There are 9 hidden switches. A switch that is on adds its own fixed numbers to the row, and there is some noise. The rows also spread widely along 13 directions, which tell nothing about the answers.
Some rows, each with its switches (1 for on, 0 for off) after it:
[ 25.6  33.7  -5.6  -9.0 -23.3 -17.1 -25.8  33.2  -2.4  13.3  13.2  16.3
 -26.2  49.5  12.2  30.7 -12.6   9.9  -8.7  -1.2  10.9 -15.6  -2.3  -9.9
   1.4 -27.1  17.4   7.6 -14.0  18.5  23.4   6.3  -6.3 -22.2  47.0  13.6
  24.8] : 1 1 0 1 1 0 0 1 1
[  9.8  -5.1  -6.0  -7.6 -24.3  -8.0 -18.5 -21.8  32.8  16.9   0.1  20.9
 -29.7  -2.3  10.9   7.5 -17.1   0.3 -19.9  -6.8 -32.4  -1.5   2.6 -23.5
  -2.7   5.4 -15.1   1.2 -23.3 -10.7  20.0  10.4  -0.6 -27.3   0.7  19.3
  14.7] : 1 1 0 1 0 1 1 1 1
[  0.0   9.9  10.6  -0.9 -13.0   0.7 -20.0  29.5  -3.8   3.9  10.3   9.3
  -8.2  21.4 -10.7  19.8   3.9  -3.0  -5.6  -6.0   7.9  -4.4  -9.0 -11.0
  -9.0  -2.3   7.9  -9.0 -20.0  10.3  36.0  24.3 -14.0  -8.0  14.0  12.6
   6.6] : 0 1 1 1 1 0 0 0 1
[  3.6 -30.4   4.2 -33.4  16.9 -13.3 -25.5   6.6 -51.9  16.2  19.4 -29.1
   7.6  11.6  -4.7   2.3 -14.1 -16.8  11.7   0.3  13.4  14.9   1.8  -2.5
  -9.5 -29.5 -32.3   4.1 -34.6  34.2   5.3  36.8 -11.6  -0.4  62.7  35.4
   6.1] : 1 1 0 0 0 0 1 1 0
[ 29.4  -2.8  19.2  10.3 -19.6   1.7  -5.2  23.4  -9.7 -15.6   3.2  -7.8
 -13.1 -10.8   2.7  -5.8  -7.3  -6.6  -3.6 -11.4 -17.1  -6.3 -24.6  -0.5
 -16.6   9.3   1.8  -7.3  -8.6  21.5  27.2   4.4 -17.6  -1.2 -13.8  14.6
 -23.7] : 0 1 0 0 0 0 0 1 1
[-32.3  -7.3  -0.3  -0.2  14.8 -11.2  -3.2  26.9  -0.4  -9.3  13.9  -4.9
  -1.7  -6.2 -50.9 -15.4  34.7   2.4 -26.0 -29.3 -17.1  16.2  -7.2 -26.6
 -22.0  25.9 -27.4 -21.1 -15.9 -12.0  28.1  18.7   9.7  48.3 -10.9 -14.2
 -36.8] : 1 0 1 0 1 1 0 0 1
[ 23.2 -11.3 -12.7  -8.0 -44.4   5.6   4.5  24.2  24.9  -7.5   6.0  -8.3
  13.1   0.0   1.7   1.8  11.3 -34.6   1.8   5.2  15.2  61.6  11.1  -8.7
   7.3 -14.5  25.1  34.7   5.0 -33.6   8.7  42.1   0.2 -13.6  33.5  17.2
   1.4] : 1 1 0 1 1 1 0 0 0
[  0.8  -2.6  13.8 -38.1  -7.6 -19.2 -15.0 -22.3 -16.4  34.3  18.5   4.6
  -6.7   5.2  10.3 -27.2 -13.7  18.7 -13.0  -5.8 -33.0 -18.2  -5.1  -0.4
  -7.0  -5.6 -30.3  -4.4 -18.5  17.0  13.7   4.9  -5.2  -6.9  15.5  30.9
   2.7] : 1 1 0 1 1 0 1 1 0
[ -1.8   8.4   2.0 -33.1  -3.2 -17.7 -31.3  -6.1   6.5  46.1  25.6  11.3
 -12.7  28.7 -11.5  -5.0 -18.7  29.6  -2.4  -1.2  -2.0 -17.6  -0.1 -28.6
  13.1 -17.8 -17.0  16.3 -35.1  -0.2  20.9   9.9   3.9 -22.7  32.0  18.0
  26.4] : 0 1 0 1 1 1 1 0 1
[  2.6  -3.1  -8.2 -21.9 -10.7 -12.0  -1.0  16.7  -2.5  -5.2   4.9  -7.4
  -3.2   4.0  -0.8 -14.7  11.2 -12.3 -17.3   2.0  -6.8  10.1 -10.8   3.7
 -15.4   7.6  -3.1   1.7  -2.3   6.0  13.1  12.9  -7.2   6.9  15.6   4.4
 -29.2] : 1 1 0 1 1 0 0 1 0
[  4.5  27.4  -0.5   7.4  -0.5   1.0 -17.2  -0.4  18.2  36.4  -2.4  28.3
 -22.8   5.9  13.8  -2.4 -11.4  21.0   6.7 -13.2 -31.5  -9.8 -17.7 -26.9
 -11.4  21.1  -4.9  -8.5 -20.3 -27.3  12.5  17.1   1.3   2.4  -3.1  -1.9
  -7.3] : 1 0 0 1 0 1 0 0 1
[ 30.6   6.4  20.1 -13.0 -12.0  15.5   0.5  35.5 -32.9   3.1   8.5 -22.6
 -20.3  51.9  39.2   6.1 -39.1  -3.5  -3.9 -12.9 -14.2  10.6  -8.8   4.5
  -1.5 -39.5  10.1 -16.7   6.2  13.6  41.1  24.2  29.0 -13.9  68.5  52.4
  39.9] : 0 0 0 1 1 1 1 0 1
[ 11.4  -2.5  -5.7   4.6 -28.9 -20.5 -17.2  20.5  29.2  -1.3  20.2   9.6
   9.4 -16.2 -53.8  15.7  24.2   1.0  -5.1 -17.5  10.1  27.2  10.7 -39.9
  12.6  -1.2   4.9  39.5 -25.4 -19.1  -1.5  19.8 -11.4   5.4  -0.4  -5.8
  -2.1] : 1 0 0 1 0 1 0 0 1
[-29.7  28.2 -22.5 -47.5  -0.1 -27.2 -36.3 -17.7  12.7  52.1   5.8  36.4
  -5.1  17.4   8.9  -6.9   9.0  26.6 -11.7  20.8  -6.9 -21.6  -9.7 -11.4
 -31.8  12.4 -23.5   1.0 -31.8  -2.6  -4.6  15.1 -30.1  -6.0  11.2 -23.4
 -19.2] : 0 1 0 1 1 0 1 1 1
[-26.3   9.9 -24.2   8.8   8.8  12.0 -30.9  19.1 -31.4  14.6  16.0   1.7
 -13.4   8.3  -5.9  10.9 -20.0  20.6   5.6  -5.0 -12.2 -23.3 -37.3 -12.1
 -48.8  49.9   9.2 -13.1 -29.1  17.6  27.1  28.8 -29.6  31.2  31.2  22.2
  -6.7] : 1 1 0 1 0 1 1 0 0
[-13.9  21.1  29.5 -36.7  12.3 -19.2  -5.5  10.8 -55.7   9.6  -8.1   1.6
 -15.1  30.0  22.3 -23.9  13.5   9.3 -49.1 -17.2 -33.7 -36.9  -8.4  12.6
 -38.8 -15.5 -41.7 -67.8   0.4  38.3  30.5   5.1   5.8  16.0  -1.4   7.5
  -7.9] : 0 1 1 1 1 0 0 0 1
[ 29.6  -8.1  13.0 -12.1 -35.2 -11.4 -20.7 -11.8  -0.3  16.6   7.9   6.7
   5.0 -10.5   1.5   2.6  -5.8  -4.1  -5.2 -12.8  -8.8  25.1   7.7 -17.8
   0.9 -30.8  -5.9  13.7 -13.9 -13.4   7.7  31.7  -6.1 -21.4  10.8  25.4
   7.2] : 0 0 1 1 0 1 1 1 1
[ 10.5  38.0   7.8  26.3 -26.4  -9.2 -15.3  -9.6 -21.4  31.9  -0.8  51.7
 -24.2  -3.3  43.2   9.8   2.5  10.8  -8.3 -29.9 -52.6 -16.8 -15.4  -9.1
 -40.7   9.9 -12.4 -44.1  -6.6  -6.3  13.8  22.8  -7.2  30.1  -8.2  12.9
  -4.3] : 1 1 1 0 1 1 0 1 0
[  0.4   0.3  19.3 -22.3  18.8  -9.9  -9.5  16.8  -0.2  21.6  -7.4   6.6
  -9.5  11.5   4.0  -0.8  20.4  -1.3  -3.6  -8.2   7.9  -3.0   8.3 -18.1
  -0.8 -42.9 -35.2 -15.4 -22.8 -10.4  15.0  33.4   8.1 -15.1  13.9 -11.1
  -2.6] : 1 0 0 0 0 1 0 1 0
[ -9.3  14.6  10.2   0.9 -12.7 -26.2 -24.1  17.1 -30.2  16.9  21.6  16.5
  -0.5   7.0 -29.5  14.5  20.3  19.3 -23.3 -34.8 -10.2 -13.8   3.9 -25.3
 -11.4 -13.2 -14.8 -14.4 -17.7  13.7  13.2  18.6  -4.3  30.4  16.7  15.6
  10.5] : 1 0 1 1 1 1 0 0 0
[  6.4  47.4   4.6 -10.4 -19.9  -8.5 -14.0  37.8  -4.7  35.3   0.2  13.5
  15.3  12.0   7.5 -16.7  25.9  25.5   5.8  -6.9  10.0  19.1   2.5 -14.8
 -20.0 -16.1  20.6   7.3   4.7 -36.4   7.4  40.6 -22.0  13.2  10.4 -24.1
 -26.4] : 1 0 0 1 1 0 0 1 1
[ -6.1  -6.8  -1.1 -47.6   6.6 -21.9 -34.4  -3.4 -36.4  13.9   8.7   6.2
   3.0   0.2  -6.2  -2.1   5.2  -5.7  -9.7   8.0   9.8  -1.2 -25.7  -1.3
 -29.0  -7.6 -34.0  -0.1 -31.5  21.9   6.1  24.5 -20.7  -3.1  23.6   8.2
 -32.2] : 1 0 1 1 1 1 0 0 1
[ -1.5  15.7   8.8   1.4  -4.9  -3.3 -19.4   9.6  -7.0  16.5 -12.9   9.8
 -23.3  -2.4  17.6 -28.9  -3.9  19.2 -25.2 -22.2 -25.0 -19.6 -22.9 -14.8
 -28.0   3.7 -14.4 -34.0   2.8 -12.6  40.3   9.0  -2.6   6.7 -22.4  -5.6
 -42.4] : 1 0 1 0 1 1 0 1 1
[  8.4   7.8 -10.9  -4.4 -18.8 -36.3 -28.7  23.4   4.4   7.3  -3.3  12.2
 -11.0  -9.0 -23.3   3.8  14.9   1.8 -19.5 -10.3  16.7 -11.8  -1.0 -17.8
  -1.0 -20.0  -3.6  14.6 -13.3  12.0   9.9   3.3 -24.6  -4.5  -6.4 -21.1
 -32.8] : 1 1 0 1 1 0 0 1 0
[ 11.4  21.0  14.2   7.9 -32.8 -16.4 -18.5  -2.8  15.5  22.7  10.3  22.1
 -19.2  -8.0 -12.2 -27.0  -6.9  46.5 -24.6 -34.4 -38.5 -29.0 -16.7 -27.4
  -2.3   5.9   4.2  -1.9   1.1 -13.2  35.7 -10.5   0.3   4.4 -35.6   4.7
 -22.5] : 0 0 1 1 1 1 1 1 1
[ 36.9  -4.6  10.9  -4.0 -25.4  -9.8  -9.9 -17.1 -28.9  12.3   0.8  15.8
 -18.9 -15.7  38.4   2.1 -16.4 -19.4  -7.2 -14.0 -40.2   1.2 -22.0   8.6
 -20.7  -8.5 -20.0 -15.0  -8.9  17.7   1.1  11.4  -4.3   2.2  10.8  34.8
 -12.1] : 0 1 0 1 1 1 0 1 0
[ 21.3  -0.1  -1.2  -8.4 -18.2 -38.6 -22.0  10.1 -19.7  10.4 -15.4  13.3
 -14.3 -13.3   8.2   6.0   6.1 -18.8 -20.2 -18.7  -4.9   5.8   7.9  -7.5
  -7.5 -45.4 -23.5  -6.7 -10.2  15.6  -2.0  16.9 -13.8   0.3   2.4  -8.4
 -26.3] : 1 1 0 1 1 0 1 1 0

New rows, each followed by its switches (1 for on, 0 for off):
[  9.2  -9.7 -11.8 -14.1   4.1 -37.3 -35.4  -6.1 -12.0  13.7   6.3  13.5
 -13.5  -5.2 -20.2   8.5 -12.0   2.8  -3.7 -12.2  -1.6 -16.2 -17.3 -21.7
  -0.7 -10.4 -23.1  10.0 -34.6  19.6  -1.0   6.3  -3.6   1.7  10.9   3.4
 -27.7] : 1 0 1 1 0 1 1 0 0
[  8.6  18.8 -13.3   3.9  -1.8 -22.8 -14.2  -1.9  -2.0  40.9  15.4   7.8
  -3.6  14.1  -1.0   2.6  -1.5   9.4   3.5 -21.7 -22.4  12.7   9.0 -26.1
   1.9   6.8  -4.0  -0.8 -15.7 -12.8 -14.6  16.8  10.4  33.3  32.7   2.7
   4.2] : 0 1 0 1 0 0 0 1 0
[ 10.7  -8.2  10.1 -14.5 -35.6  -7.4 -17.1 -10.6  -6.4  18.5   7.9   4.1
  11.9 -10.6   4.8  -7.5  -0.5 -11.9  -5.3  -3.2  -5.2  13.2  -0.4  -2.7
  -3.1  -8.1  -1.9   7.1  -7.7  -1.4   9.0  27.2 -19.6 -14.4   5.7  26.5
  -1.4] : 0 1 1 1 1 0 0 0 0
[ -2.8   0.5 -13.2  -5.5 -25.6 -12.8 -13.3 -17.2  13.3  11.5   7.2  15.6
 -23.1  14.5  19.3   2.7 -21.2  -0.3 -21.6  -9.8 -38.9  -8.7 -11.3  -8.6
  -8.4   7.7 -16.6 -15.0  -4.8   4.1  13.2   0.0  15.7  -1.5  18.1  21.1
   1.9] : 0 0 1 0 1 1 1 0 0
[ 14.1   3.2   9.3 -28.1 -26.6 -19.9 -20.2   0.7  -7.8  11.8  -3.4   3.4
  -8.9  11.4  31.0  -4.6 -18.4   0.1 -15.6   8.6  -4.0 -26.4 -15.6  10.9
  -2.8 -29.2 -16.5  -0.1  -4.7  32.4   6.0  -3.7 -16.8 -37.5  15.4  15.5
  -6.9] : 0 0 0 0 1 0 0 0 0
[-24.2   2.6   9.8 -44.4  -4.4 -13.5 -23.2 -15.2 -20.1  40.4   9.6  12.6
   3.6   7.9  12.2 -11.8   1.4  12.8 -12.1   5.5 -16.3 -16.1   5.1  -0.4
 -22.5  -9.1 -35.5 -13.0 -26.2  13.9   9.4  28.8 -23.1 -12.9  19.7  21.7
  13.5] : 1 1 0 1 1 0 1 0 0
[-11.5  17.8  -4.2 -12.3  14.8   1.3 -27.5   7.5  11.4  40.3 -11.7  27.8
 -18.3  16.0  19.3  15.5   1.7   9.0   6.7   6.1   7.4 -15.4 -10.4 -20.5
 -17.0  -7.9 -14.9 -10.8 -29.4 -18.5  13.6  38.3  -9.4 -18.5  22.4 -12.9
  -4.7] : 1 0 0 1 0 1 0 1 0
[ -8.4   1.0 -22.3  14.7 -42.2 -12.6 -48.4   5.8  15.9  16.5  19.5  -4.1
  -9.7   7.8 -32.4  16.8 -16.4  32.0 -30.9 -18.6   8.3 -20.5   5.5 -41.2
   2.1  11.6  23.0  19.3  -9.7  -0.4  30.2   9.3 -19.5 -12.5  27.3  31.1
  23.6] : 1 0 1 1 0 1 0 1 0
[ 13.8  -4.4 -19.8  17.3 -47.5 -11.9 -38.6  24.0  -4.3   1.6   1.3   4.1
 -14.1  -1.6  -3.3  37.3 -13.4 -17.1 -19.1 -12.5  18.9   7.6   8.2 -23.0
  -1.5 -23.5  16.4  13.3  -9.4   7.8  19.6  25.5 -23.4 -19.6  35.2  26.1
  20.0] : 1 1 0 1 1 1 0 0 0
[-10.5  -4.3  19.7 -48.7   5.0 -10.4  10.2  13.1   2.7  -0.3  10.1 -18.9
  -0.3  34.4  -5.4 -26.9  10.9  13.6 -32.6  -4.0 -20.4  -7.5   9.6  -8.0
  -1.4 -23.9 -32.5 -15.7  -6.7   7.5  24.9   7.3  27.4 -10.8  15.8   8.8
  15.4] : 0 0 0 0 0 1 1 0 1
[ -6.3   3.4  -2.3 -38.9  20.6 -22.7 -39.7 -13.2 -43.3  50.6  -2.6  -0.1
  -4.0  19.5  31.6   1.0 -12.0  -0.6  -2.7   6.4   3.2 -15.1   3.7  -4.6
 -22.4 -28.1 -44.7 -21.0 -31.8  24.3  -4.3  30.8 -19.7 -12.1  47.7  12.9
   4.5] : 1 1 0 0 0 0 0 1 0
[ 23.9 -10.9  17.3  -4.3   5.8 -20.2  -6.7   3.8 -17.7   9.4  -1.6   7.1
  -9.0 -17.0  -4.2  -5.0  -6.0 -14.0   8.2 -19.6 -20.6   0.5  -6.5  -8.5
   3.6 -20.0 -27.2  -3.5 -26.2  16.4   1.5  13.6  -2.5   3.6  -7.8   5.8
 -20.7] : 1 1 0 1 0 0 1 0 0
[ 33.5  24.5  12.7 -11.8 -19.3 -18.3  -9.1  34.4 -41.5  -2.8  -1.7  12.8
 -12.1  17.8  21.6  11.8   5.7 -11.5 -16.3 -11.6  -3.8  -2.5 -13.8   4.9
 -22.2 -37.5  -2.1 -16.0  -4.3  25.5  11.4  14.9  -4.5   5.3  20.0   7.1
  -4.6] : 0 1 0 1 1 1 0 0 1
[ -0.1   3.2  -1.9 -10.1   3.0  -8.6 -11.7  18.4 -11.4  19.3  -2.8  -4.6
  -6.7   0.6  -6.3 -20.8   7.8  -2.1 -13.4 -17.6  -9.5  22.1   1.5 -21.8
  -9.8  -4.9 -15.3 -11.6  -9.1 -21.1  19.4  27.8   6.3  18.8   8.9  -4.2
 -23.2] : 1 1 0 1 1 1 0 0 1
[ 14.1  49.3   2.8  -0.4 -19.0 -11.2  -3.3  38.1  -9.8  11.4  10.2  10.4
 -13.5  42.5   3.6   0.2  12.7  32.8 -26.9 -22.6 -15.8 -11.2   6.1 -21.7
 -16.8  -8.7  19.7 -14.3   3.3  -3.9  24.6  12.5  10.9  20.0  25.4   6.2
  24.9] : 1 1 0 1 0 1 0 1 1
[ 10.1   0.0   5.7 -13.9 -30.8 -35.7   3.3   2.5  31.7  -0.1  26.6  -1.3
  -4.3   6.4 -43.0 -20.9  13.3  36.6 -40.0 -29.7 -29.6 -12.7  18.7 -32.0
  26.2 -10.2  -5.3  20.4  -3.2  -3.2  13.6 -17.3  24.5   5.8  -3.8  11.5
  12.7] : 1 0 0 1 0 1 1 1 0
[ 36.7 -10.0  36.8  11.3 -22.1  12.8 -17.8  19.7 -45.2  26.4  -3.5 -29.1
  14.7 -22.3  12.3 -20.6 -21.7  -0.1  13.9 -30.5   3.4  18.3  -0.9 -15.9
   0.9 -40.9   7.1   1.4   4.5 -10.9  20.1  45.6 -12.0 -10.8  12.9  38.7
   0.9] : 0 0 0 1 0 1 0 0 0
[ 17.5   2.9  22.9  -1.5   5.0  14.9  -9.8  30.5  -4.6   6.6 -15.6  13.9
 -19.0   1.0  24.1 -13.0 -11.3 -12.4  17.7  -1.4  10.7   0.5 -25.5  -6.7
 -12.2 -25.0   0.8 -13.7 -16.3 -16.2  52.7  38.6  -4.5 -27.5 -12.3  -1.8
 -34.0] : 1 1 1 0 1 1 1 0 1
[ 19.1  61.9  16.2  -1.2  -7.6  -7.2  21.5   8.4  58.5  41.6   3.9  53.6
 -12.1  34.7  17.8  -9.4  30.1  28.1   8.9 -13.1 -42.0   5.3  14.6 -25.2
   9.1   5.8   8.8  -7.5  -9.7 -58.2   6.1  16.9  27.4   7.3 -17.2 -28.1
  13.5] : 1 1 0 1 0 0 0 1 1
[-22.4   2.5  -0.6   1.8  -5.9 -10.6   4.2  38.4 -10.6 -37.7  31.8   2.2
  -5.5   7.4 -59.4   9.9  37.8  17.0 -33.5 -22.8 -16.8 -21.2 -16.5 -12.2
 -34.6  36.6   6.3 -14.0 -18.3  29.0  38.9   5.6  -3.3  48.3  -4.8  10.8
  -8.4] : 1 1 1 1 0 1 1 1 0
[ -0.3  16.1   9.7 -53.7 -10.1 -17.4 -26.4  -7.5 -66.2  42.1   9.9   0.0
  18.7  11.3  38.8 -27.3  -9.7   9.4   0.6  10.6  -9.6   0.0  -8.9  13.5
 -46.1 -21.8 -30.1 -11.5 -15.9  24.5  -3.8  34.2 -36.1   1.2  35.2  23.7
  -8.7] : 1 1 0 0 1 0 1 0 1
[ 32.5  22.6  -9.8  -2.9 -17.4 -22.3   0.1  51.6 -35.5 -20.9  11.5  -5.9
   3.9  38.2  -9.9  24.0  20.1 -19.5 -11.5 -15.8  12.7  34.5   7.1 -11.5
 -13.9 -26.9  21.4  -1.2  -1.5  10.7   3.9  30.3  13.6  31.4  51.1  10.0
   9.1] : 1 1 1 1 0 1 0 0 1
[  9.6  25.1 -14.7   4.5 -20.8 -15.1 -28.3  20.9  16.4  22.9  21.7  12.9
 -10.3  24.5 -18.3   5.9 -11.4  17.4   4.1  -8.9   8.2   2.6  -6.5 -27.0
   9.8  10.5  27.3  21.2 -16.9  -9.4  22.5   9.9  -7.6   0.5  23.0   8.5
  -1.1] : 1 1 1 1 1 0 0 0 1
[ -4.1  -3.8  -4.1   3.7 -26.0  -7.1 -15.6  -0.7  10.4  12.2  -2.9  -2.1
 -24.2   4.4  16.4  -4.5 -13.1   6.1 -38.6 -19.3 -29.7 -10.4  -0.5 -15.4
  -7.5  -4.4 -15.8 -21.8   7.4  -1.7  25.3   1.2   6.0  -6.9  12.5  16.8
   1.9] : 0 0 0 0 1 1 0 1 0
[ -4.7  22.5  17.4  -1.2 -16.7 -27.7 -19.7   2.0 -15.7  40.9   1.8  26.3
  -0.3   0.8   3.5  -7.7  14.1  24.0 -15.8 -35.9 -20.4  -5.9  18.4 -26.4
  -5.5 -40.1 -27.0 -23.1  -7.7 -16.1  11.5  28.4   4.3  12.4  -3.6  -0.8
   4.6] : 1 0 1 0 1 1 1 0 0
[  4.8   4.7 -25.3 -36.4   3.8 -32.2 -27.5  21.9 -54.9  -6.7 -14.2 -13.5
  -4.6  18.9  12.1  -8.7   6.9 -13.3 -31.7   9.2  25.3 -10.4 -19.8   7.7
 -41.3 -19.6  -6.3 -13.1  -0.9  36.5   6.6  18.9 -15.6  11.0  39.0  -1.7
 -43.4] : 1 1 1 1 0 1 0 1 0
[ 66.7  25.0  46.3  18.1 -51.3 -12.6   2.7  57.5 -16.7 -11.9  -8.2  -3.4
 -14.6  17.9  23.5  10.1  -4.5   1.9 -17.1 -33.7   4.9 -11.5   7.6   0.1
  23.4 -85.8  28.3  -4.7  26.6  18.9  34.2   5.1   6.8 -31.6   5.6  17.8
  15.1] : 0 0 0 1 1 0 0 1 0
[ -2.8  26.5  -2.4  10.1   7.3  -5.1 -32.2  33.4 -38.3  29.6 -11.2   8.8
 -16.4  15.7  14.5   4.0 -14.9  20.8   0.1 -16.1   3.6 -31.1 -14.1 -19.6
 -28.1 -15.7   4.8 -22.6 -16.6   9.1  27.5  34.6 -17.5   7.7  18.2   0.4
  -3.2] : 1 1 0 1 0 1 1 0 0
